The same things were measured in two ways. Each way mixes the same 9 hidden numbers, adds some noise and spreads widely along 7 directions of its own, which tell nothing about the thing.
Some things both ways: the first way, then the second way.
6  -14  -25  14  -7  -12  -8  12  -8  -6  12  13  -3  -20  -25  -18  -1  -4  -23  -24  -13  5  -10  -7  12
-7  9  -12  -19  -38  28  -2  10  14  -5  5  -5  3  -11  30  14  -13

0  -5  -15  -6  -11  -3  6  12  4  -12  8  0  -1  -5  -14  -12  4  -7  -22  -5  -2  -7  -14  -1  2
7  -1  -2  10  0  -24  -3  3  -5  1  -16  9  2  -8  -4  11  -9

11  11  1  -17  -21  -12  -3  10  13  -8  8  -5  -4  -12  0  -27  3  -5  -15  -11  4  -15  -9  -6  14
10  -7  6  9  4  -2  -3  4  14  -4  15  13  -10  -17  -24  8  -7

7  7  4  -10  6  11  -17  11  4  2  -7  -1  -10  -12  -13  -20  4  -16  -4  -14  5  2  17  5  14
-22  -3  -10  -5  -8  -8  -4  11  11  3  -23  12  -11  -9  6  12  0

-13  -23  8  6  0  -3  -17  9  -15  13  -7  -1  -17  -19  -4  -7  -2  2  -1  3  -8  3  6  2  3
21  0  12  -9  6  10  3  3  7  -17  6  0  2  7  -14  -19  -9

12  16  -5  8  0  -24  -2  -3  -9  -11  23  -3  3  19  -5  -5  0  -10  0  10  10  9  -21  -24  -18
-14  -3  -14  8  -11  2  17  0  9  -5  -2  -1  9  -14  22  5  0

18  -23  1  3  -2  8  24  -8  5  0  -13  25  -3  0  9  -7  -6  12  -6  2  -32  0  7  -4  16
12  -7  0  8  1  -16  -3  -2  16  -1  5  12  -5  -16  -9  23  -7

-1  -11  6  10  6  6  5  -2  -4  -28  2  0  0  14  -5  0  -1  -5  -10  -8  3  -7  -6  3  2
-19  -2  -11  14  16  2  -6  -8  -19  -3  -21  -3  12  16  -11  -1  -4

-5  -9  13  -14  -8  -7  -22  20  8  8  3  -18  -9  -8  25  -3  -4  14  -4  -4  5  -5  8  -4  6
17  -8  9  11  14  -19  -19  -6  -5  -7  28  15  -5  0  -21  15  -7

-14  3  -20  8  19  -9  -6  27  -1  -16  16  7  1  4  -20  8  -7  0  -17  3  -1  17  -1  -10  -2
0  -3  -8  -3  -8  -10  0  9  -9  -11  -6  12  8  -12  27  -4  -5

20  4  11  17  13  -4  8  -23  -23  -1  12  12  15  18  -5  5  -8  -10  15  -6  -16  5  9  -11  5
16  12  3  -15  -21  25  6  8  24  -1  -6  5  -20  -16  -2  14  -14

16  -2  11  5  -14  -6  13  -19  -1  1  2  11  -2  9  9  -12  5  -8  -4  2  -4  -14  -14  -9  1
-1  -2  1  1  -19  0  -1  7  3  0  10  16  -11  -19  -1  17  -13

5  5  12  5  2  -11  -13  15  0  1  10  -7  -14  -7  1  -6  -3  2  1  -5  10  -2  0  -13  9
-17  -18  -18  -2  -1  23  8  2  21  -15  -5  10  -6  -19  -19  8  -14

-1  4  5  9  11  -11  -10  -13  2  -9  -2  23  -2  10  7  -24  2  -14  3  6  2  1  -8  0  -1
2  -16  -9  -17  -12  -10  -3  1  -13  -27  -3  10  2  -14  9  -2  -16

14  -2  44  4  6  13  4  -30  -12  10  -18  10  -6  8  12  -4  0  -5  28  12  -9  -3  23  1  8
8  -12  -11  21  4  8  -6  -9  8  -18  0  3  -4  -4  -4  19  -15

-10  -6  -10  1  17  -9  -8  28  8  -27  17  -8  3  -4  -7  0  -5  5  -19  -11  -2  6  -1  0  5
11  -6  1  18  -4  -12  -1  2  10  -9  -5  18  -4  -18  8  10  -11

0  -17  10  -3  -9  -12  -12  5  0  4  0  -4  -13  -24  8  -13  4  3  3  -7  -2  -4  0  5  11
7  2  15  -2  -9  -7  -20  10  20  4  -8  20  -13  -13  -9  10  -6

-8  -3  -9  1  3  -20  -13  12  -5  -12  16  -2  2  -13  -9  -13  -2  -5  -6  -10  -2  2  -8  1  6
0  16  4  18  -13  10  -24  0  -7  -7  9  -4  -7  3  15  6  -1

12  17  21  -9  -3  0  -8  17  -2  14  6  -8  -8  -13  -1  -6  -3  3  14  -5  4  -4  17  -12  20
-22  -6  -18  23  11  -11  -4  6  29  2  15  7  -2  -11  -22  11  7

-3  2  17  -1  -5  -15  -8  2  -4  4  13  -6  4  5  17  0  -6  8  -1  5  -4  -8  -1  -12  1
11  -5  -6  1  -8  -16  -21  4  9  -7  10  12  -11  -11  0  24  -9

17  23  -4  5  -6  -3  -15  12  -15  18  10  3  -10  -4  -22  -18  5  -17  10  -3  15  8  -1  -21  2
5  -9  -6  -9  -13  8  12  3  4  -11  -14  8  -4  -16  -11  10  -22

7  15  17  -8  0  3  -2  -4  -2  -7  0  -1  -4  3  -8  1  4  -13  8  0  10  -2  13  0  8
-11  2  -9  25  15  -10  -19  4  -12  -2  0  8  10  5  2  -1  3

13  -9  -14  6  -11  -7  -4  2  -9  15  -1  13  -14  -14  -17  -11  1  -6  -10  -2  -12  12  1  -14  3
11  7  9  -9  -17  15  -24  2  -7  -3  -15  8  -14  0  21  21  -11

17  11  0  -6  4  17  16  10  -6  -5  -9  9  -5  17  -14  -3  -11  -1  2  4  -6  6  12  -15  13
19  8  -2  -20  -1  -2  7  -7  -15  -11  -32  2  7  5  6  0  -20

6  -14  -9  5  -5  -5  -3  4  0  -1  5  7  -4  -9  -5  -15  1  -4  -17  -13  -10  -3  -6  -2  8
-4  -14  -9  5  8  -1  8  4  22  -2  3  4  -6  -14  -29  15  -5

-1  -9  -5  1  -4  -8  -4  10  -1  -5  8  -1  -3  -2  2  -2  2  0  -6  -5  3  -1  -7  -2  2
-17  1  -10  11  -7  3  -8  -2  -7  1  1  2  2  -3  1  17  -5

9  -12  11  4  -13  -15  9  -8  4  -9  9  -1  -8  -12  5  -5  7  4  -5  3  -7  -8  -10  -5  1
0  -5  -2  -3  -16  8  4  1  4  -14  -7  5  14  -16  3  -2  -19

16  -2  -4  1  2  3  -4  0  -8  13  -9  20  -5  0  3  -23  2  -5  21  5  -5  13  3  -5  5
3  -5  -1  -18  -10  0  16  -13  -6  -14  -4  -10  11  -4  -11  1  -14

9  5  -5  -15  -3  5  -13  -1  11  0  -16  14  -10  2  4  -28  5  -19  -3  -7  8  2  5  7  9
-10  -13  -12  -2  16  -17  3  -2  -11  -9  12  3  11  -1  -11  -2  3

Other things, the second way, with their names:
Z205: -4  -10  -13  -5  14  -2  11  -1  3  -13  18  -10  12  1  -21  -10  0
Z357: 5  -10  -7  6  -2  -12  0  -7  -6  -21  11  -4  16  -3  7  -1  -9
Z49: -5  -4  -6  -7  -7  -9  4  3  14  2  -2  4  7  -6  0  10  -4
Z472: 11  9  19  -2  1  21  -10  1  -9  1  10  2  6  8  1  -11  0
Z829: -13  -4  -5  5  3  4  -12  4  9  1  1  3  -9  1  -11  12  1
Z302: -7  -6  -19  2  -15  -13  -6  10  -13  -18  1  16  7  -14  20  1  -15
Z556: 9  -4  14  -24  -22  13  -10  7  -7  -5  -29  10  -16  -3  6  7  -18
Z830: -3  1  5  8  -6  -9  10  5  -4  -10  25  6  -1  -12  -4  -15  -1
Z211: 13  1  17  -12  -8  6  -1  12  5  -7  7  10  2  -4  -1  -17  -7
Z273: -5  5  13  27  -1  5  -16  2  4  6  -6  15  -7  -3  -9  4  -2
Z536: -22  3  -18  -6  -16  11  12  6  9  -4  13  -6  -3  -14  6  3  0
Z386: -10  -1  -7  -8  -17  15  22  3  -4  -8  -8  -3  13  -17  4  -5  -14
Z754: 6  6  18  11  -17  12  3  -3  -1  -2  -2  21  -11  -10  14  5  -12
Z5: 8  -7  6  5  -11  0  3  4  -3  -8  -7  20  -15  -23  -2  13  -18
Z776: -19  6  -11  9  -9  11  10  2  1  7  3  -2  9  -11  26  5  7
Z654: 1  -6  -4  3  10  12  3  3  15  -7  25  3  -16  -10  -20  4  4
Z446: -4  12  4  19  -9  7  -5  5  -6  -1  6  11  1  -6  22  -1  -1
Z326: -17  0  -21  3  16  -4  -8  0  -15  -7  25  -6  4  8  -16  -1  5
Z875: 2  -17  -24  16  29  5  -10  -3  -16  -20  -4  1  5  1  -32  4  -15
Z528: -11  -12  -1  12  5  -4  -8  8  12  -6  4  5  2  -13  -2  -8  8
Z231: 0  -1  -7  18  -4  7  -13  -11  -12  -10  4  -5  0  5  6  21  -11
Z501: -7  -1  -19  12  -4  4  -9  -6  -20  -22  1  -1  3  4  7  10  -16
Z690: -9  -3  6  5  16  22  -10  -3  -5  -2  -5  -5  -9  14  -19  -2  6
Z234: 19  11  -3  2  0  5  4  3  -4  -13  -1  6  -3  -6  1  -2  -15
Z667: -7  -4  -5  0  5  -10  0  1  -4  0  -2  13  -2  -7  -18  11  -9
Z139: 5  8  17  1  2  -8  -13  1  -10  4  11  5  4  6  -14  -2  -1
Z458: -2  -7  -11  7  -1  -4  3  5  12  -7  15  8  7  -18  -3  4  -6
Z858: -10  4  3  -2  -9  -12  14  1  -3  5  -7  6  14  0  17  -3  -1
Z9: -1  -19  -29  7  5  -14  3  -6  10  -18  -7  1  5  -11  -3  23  -14
Z961: 13  -3  2  14  10  -8  -7  -11  -14  -5  4  -2  0  0  -8  12  -5
Z140: 3  -13  -7  -4  5  2  8  -1  -18  -14  13  1  10  -11  -16  -2  -13
Z391: -11  0  -12  21  1  11  -21  6  -1  -2  0  8  -13  -6  13  17  1
Z111: 5  -5  -1  4  0  -5  -10  -2  4  -2  -32  -1  -6  3  -3  21  -11
Z922: 10  0  -8  0  -13  0  11  -7  -9  -16  -12  -4  -9  -7  3  14  -20
Z347: 6  -1  2  6  2  -13  4  -7  -19  -6  11  6  18  -3  2  -3  -8
Z549: 8  7  5  -15  -11  -5  -26  14  -12  -6  -7  23  5  -6  42  1  -6
Z452: -21  3  -13  -18  -21  -19  20  9  13  2  -15  -9  7  -13  1  -5  1
Z349: 6  16  15  -8  -16  3  -6  1  -4  -2  3  7  2  2  28  -5  0
Z53: 1  8  18  -8  -16  -14  7  8  6  9  3  24  1  -16  8  -4  -4
Z767: -21  4  1  -19  -19  26  -3  10  2  -1  -17  3  -7  -2  11  -2  -4
Z84: -11  -7  -18  -1  15  -5  -10  8  0  -6  -16  6  -10  -5  -16  9  -1
Z477: -21  13  9  -4  -20  16  -9  3  -10  2  7  0  3  5  17  -6  3
Z819: 8  -16  -16  10  31  10  8  -6  12  -13  -9  7  2  -7  -26  6  -8
Z849: -13  -4  -6  2  0  -4  -9  6  -9  -13  -13  16  -6  -3  -15  0  -14
Z259: 11  -14  2  17  17  -19  9  -1  14  -7  4  9  -2  -15  -19  3  -1
Z286: -2  1  11  -16  -20  16  7  3  -3  -4  14  6  2  -12  -2  -6  -12
Z507: -18  5  5  9  -7  -7  -5  4  10  8  5  -4  13  -2  11  -2  13
Z233: -4  -1  10  -3  -23  -1  -9  8  -12  -3  -7  21  1  -13  15  2  -13
Z137: -1  4  -7  -10  -8  -14  -4  7  -13  -6  16  1  9  -1  13  -2  -2
Z746: 9  15  19  -12  -16  14  -10  -2  -19  -1  -1  4  7  5  6  -4  -12
Z262: -2  8  13  13  -12  7  -6  3  -7  7  8  11  -16  -2  12  13  0
Z166: 4  -12  -12  10  8  -20  -6  -2  6  -11  -20  -3  -3  -3  -22  15  -9
Z23: 3  3  -13  1  22  -13  -2  -2  18  -1  -11  4  -10  6  -3  13  5
Z929: -4  9  14  6  -4  12  -13  4  -6  6  7  11  7  -2  7  -5  2
Z618: -1  -13  -7  24  7  13  -3  -9  -27  -18  16  2  -4  -7  -11  1  -10
Z275: 5  0  6  3  -9  -1  -7  2  -2  -1  -9  11  -23  -8  -3  18  -9
Z907: -5  0  5  7  -3  15  -1  5  30  8  10  2  -4  -12  3  5  12
Z459: -15  -14  -29  0  7  5  8  -1  11  -9  -9  -8  6  -6  5  13  -2
Z765: -19  -6  -12  14  -2  -20  10  4  0  5  13  15  15  -20  3  4  -1
Z401: -17  -4  -17  11  4  -9  -8  -3  -11  -4  -4  -1  -8  1  1  16  3
Z340: -10  2  0  12  2  -1  -2  1  7  4  -5  5  -5  -10  -24  6  -1
Z653: -13  2  -9  0  -15  13  9  3  19  -8  -5  -12  2  -6  24  -1  5
Z291: -16  5  -4  -16  -11  14  9  4  -23  2  -6  1  -3  -11  8  -6  1
Z955: 0  0  17  -4  8  20  -20  6  -11  -7  14  13  -11  8  -10  -15  3
Z280: -26  -4  -6  -1  -3  14  -12  17  6  12  2  25  -16  -14  2  10  5
Z595: -31  -7  -21  17  -10  -14  6  2  6  -5  19  -9  3  -11  4  9  8
Z593: -15  -5  -11  3  18  -8  -8  -6  -21  -8  -2  -7  15  16  -14  -8  1
Z890: -4  7  -2  -12  -26  2  -11  1  -14  -7  -3  -4  -4  1  21  12  -11
Z87: -14  8  9  7  -2  -3  -2  1  -26  0  11  1  -1  0  -7  -14  6
Z408: 10  -16  6  -2  19  -8  -10  0  11  1  3  10  -5  -4  -35  15  -3
Z310: 11  10  13  18  3  -18  -17  -7  -9  -2  7  1  -1  9  -10  2  -1
Z865: -6  -2  2  -25  -2  -4  2  8  2  -7  14  -5  11  -1  -14  -12  1
Z940: 9  15  15  10  -20  4  -22  -4  0  2  1  -3  -14  2  10  25  -6
Z109: -18  13  2  5  -15  17  7  4  12  7  4  1  -7  -9  -2  3  2
Z257: 10  1  2  8  23  -3  -28  -2  -10  -3  -8  4  -17  12  -31  18  -4
Z924: 13  -8  0  26  23  -20  -13  -7  -11  -15  16  11  3  2  -22  0  -6
Z581: 7  -10  -2  -6  8  1  -1  -12  -16  -17  -9  -8  16  7  -17  -1  -15
Z680: -7  7  -4  3  5  -3  -4  9  -1  1  11  0  6  5  4  -13  9
Z945: -14  -3  -8  14  6  16  -11  1  13  -1  -8  2  -14  -3  -18  12  1
Z779: -9  8  -2  15  19  2  -2  3  -3  13  29  -2  -5  0  -23  4  14
Z749: -22  9  -13  -5  -5  -19  -3  7  -16  6  -7  -1  3  4  -3  4  1
Z624: 7  9  4  -23  -9  9  -2  -2  -6  -16  4  -13  0  9  8  -12  0
Z181: -2  -11  -7  -3  -4  -16  -7  3  1  -6  -17  14  -1  -12  -4  17  -13

Some of these things the first way, each followed by its name:
-4  -13  11  -7  -7  -8  -19  1  -4  19  -2  -14  -15  -6  19  -1  7  -6  8  4  14  -3  -1  4  -7
Z667
-6  -1  24  -13  -10  0  -7  -20  -1  3  -16  6  -5  12  22  -18  -1  -15  4  2  5  -22  -2  11  8
Z326
-6  -17  -4  10  12  -9  16  -1  -6  -17  11  4  5  10  -4  13  -12  3  -19  -1  -20  -3  -6  -3  4
Z234
-13  -4  15  -13  2  -4  -15  8  7  3  3  -9  2  -9  14  -12  5  -3  -2  4  -1  -8  4  10  2
Z595
32  12  -1  -1  -9  12  16  -4  1  11  -9  35  -2  -1  -13  -21  -3  -1  2  -1  -21  5  16  -19  23
Z865
1  -5  4  20  21  -15  -18  13  -12  22  20  -8  -9  -9  -4  18  -1  0  6  1  2  16  9  -16  -4
Z849
-25  0  17  -5  3  -8  -13  14  7  -12  11  -17  -3  -1  5  2  0  -1  -18  3  9  -15  -4  5  -1
Z302
-12  1  7  -9  5  2  -7  22  0  10  2  -7  -7  -6  -4  10  -8  4  -11  3  -5  -1  17  -5  10
Z84
6  -3  -23  4  1  -15  -12  28  -2  4  14  -3  -12  -5  -4  -5  1  1  0  -4  14  15  -12  -15  -2
Z53
18  -1  -2  9  -8  -6  -11  -6  -11  19  1  10  -11  -10  -11  -15  4  -12  0  -7  -4  7  3  -13  3
Z829
10  8  7  -14  -5  3  -3  6  9  2  0  -4  -6  -1  5  -3  9  -7  7  2  14  1  7  0  4
Z765
3  22  -1  -12  18  -4  -30  23  -3  3  8  -8  1  -1  -4  -10  1  -10  20  -2  18  22  17  -4  1
Z259
-2  -17  16  9  -2  -10  19  -30  -8  -3  10  2  12  24  21  14  0  -4  -7  14  -15  -15  -14  -1  -14
Z749
-1  -13  -13  8  8  -3  -17  21  -2  4  5  2  -12  -21  -18  -3  1  -2  -13  -12  -5  14  9  -3  7
Z767
6  -6  -4  15  11  -1  -10  -7  -11  -1  -6  20  -6  6  -7  -22  -3  -14  3  -7  -4  6  -2  -2  5
Z9
-6  4  -7  -14  -9  -11  -20  15  0  -5  1  -7  -10  2  7  -17  7  -10  9  2  29  3  -14  3  -6
Z347
6  16  5  -9  -14  -4  -2  0  -5  12  0  7  -5  6  -1  -12  0  -7  1  10  2  -3  0  -14  2
Z137
6  1  -24  10  6  1  -17  22  -15  18  -6  21  -20  -8  -23  -17  -1  -10  8  -1  7  22  1  -12  6
Z593
-6  -13  8  -2  14  1  -5  -1  -9  13  1  3  7  -6  7  0  3  -4  14  9  -13  7  12  10  -1
Z452
7  -8  13  1  -4  5  8  -2  7  -1  -2  5  -8  -6  2  3  8  2  -1  7  -3  -2  6  -2  3
Z233
-3  -9  -4  7  1  -10  -12  20  -8  24  7  -4  -18  -16  -9  0  -3  2  -11  5  -5  6  0  -16  0
Z501
-9  5  12  -14  5  -5  -8  -4  4  -5  0  -1  3  7  15  -8  7  -13  13  9  13  -4  -1  13  -2
Z87
11  1  13  -6  -1  -1  -9  8  0  13  2  -5  -9  -11  4  1  4  4  12  4  1  8  17  -8  5
Z477
7  0  8  0  9  -5  -7  2  -9  1  3  8  2  -3  3  5  -2  5  23  5  -4  19  18  -4  5
Z907
-4  -15  14  -4  12  9  -25  -9  -5  -6  -8  -13  -1  5  11  -3  12  -17  14  -5  16  7  13  22  -10
Z858
-1  -1  13  1  8  2  -15  9  -13  2  15  -19  8  -1  -6  14  1  1  4  0  -2  11  18  -6  -7
Z111
-5  -16  6  -16  -2  11  30  -16  14  -5  -20  22  -2  14  16  5  2  -1  -7  23  -17  -8  4  13  4
Z291
14  14  17  -14  -10  5  -11  -20  -5  -4  -9  2  1  7  -1  -27  4  -27  5  -16  8  -14  7  8  13
Z257
-3  16  -10  -4  11  -5  -15  22  5  -17  3  16  -1  -12  -20  -21  1  -8  2  -6  6  13  7  2  15
Z528
-9  -4  14  -9  3  3  -4  0  4  -10  -3  -2  -2  -5  -1  2  1  -5  -9  -3  -3  -6  14  11  10
Z391
5  8  13  1  4  0  -3  9  -15  15  -7  3  -19  8  -1  7  -9  3  19  16  7  11  11  -19  3
Z819
-6  0  -4  -11  10  3  -12  30  -1  12  -2  3  -4  -12  -6  -7  -13  10  -6  3  -18  13  22  -9  14
Z624
8  -20  -1  6  -17  -20  7  -19  -2  -10  10  3  2  3  14  -8  6  -3  -10  -3  -6  -9  -22  -2  -7
Z139
-15  -21  28  -16  -8  3  -8  5  3  1  -4  -23  -4  -12  20  6  3  10  -7  6  -6  -13  13  12  0
Z231
9  16  -4  -3  15  10  -16  27  -6  19  2  11  -5  -17  -21  -1  0  -4  18  -5  1  22  32  -7  19
Z458
-5  -17  17  4  -16  1  4  0  -4  14  0  -6  -12  -7  2  5  3  9  -17  18  -14  -8  0  -13  -9
Z556
1  -3  -11  -3  5  1  -4  0  -5  -7  -7  19  2  8  -2  -17  0  -11  5  -1  -1  9  -1  5  3
Z961
2  7  1  -8  2  14  -21  18  -12  29  -17  15  -15  -13  -12  -18  -1  -9  18  3  3  13  23  -2  15
Z205
24  6  18  -5  1  -3  -15  -21  -13  13  4  -2  9  -5  6  -10  9  -14  30  -6  -2  11  21  2  1
Z940
22  8  1  0  -16  4  3  3  -9  17  -8  16  -16  -4  -11  -19  3  -3  10  9  -1  6  2  -20  6
Z581
-13  -19  20  -11  1  -7  -2  -4  8  -24  4  -15  6  -1  24  -2  4  1  0  -7  3  -18  -5  23  5
Z340
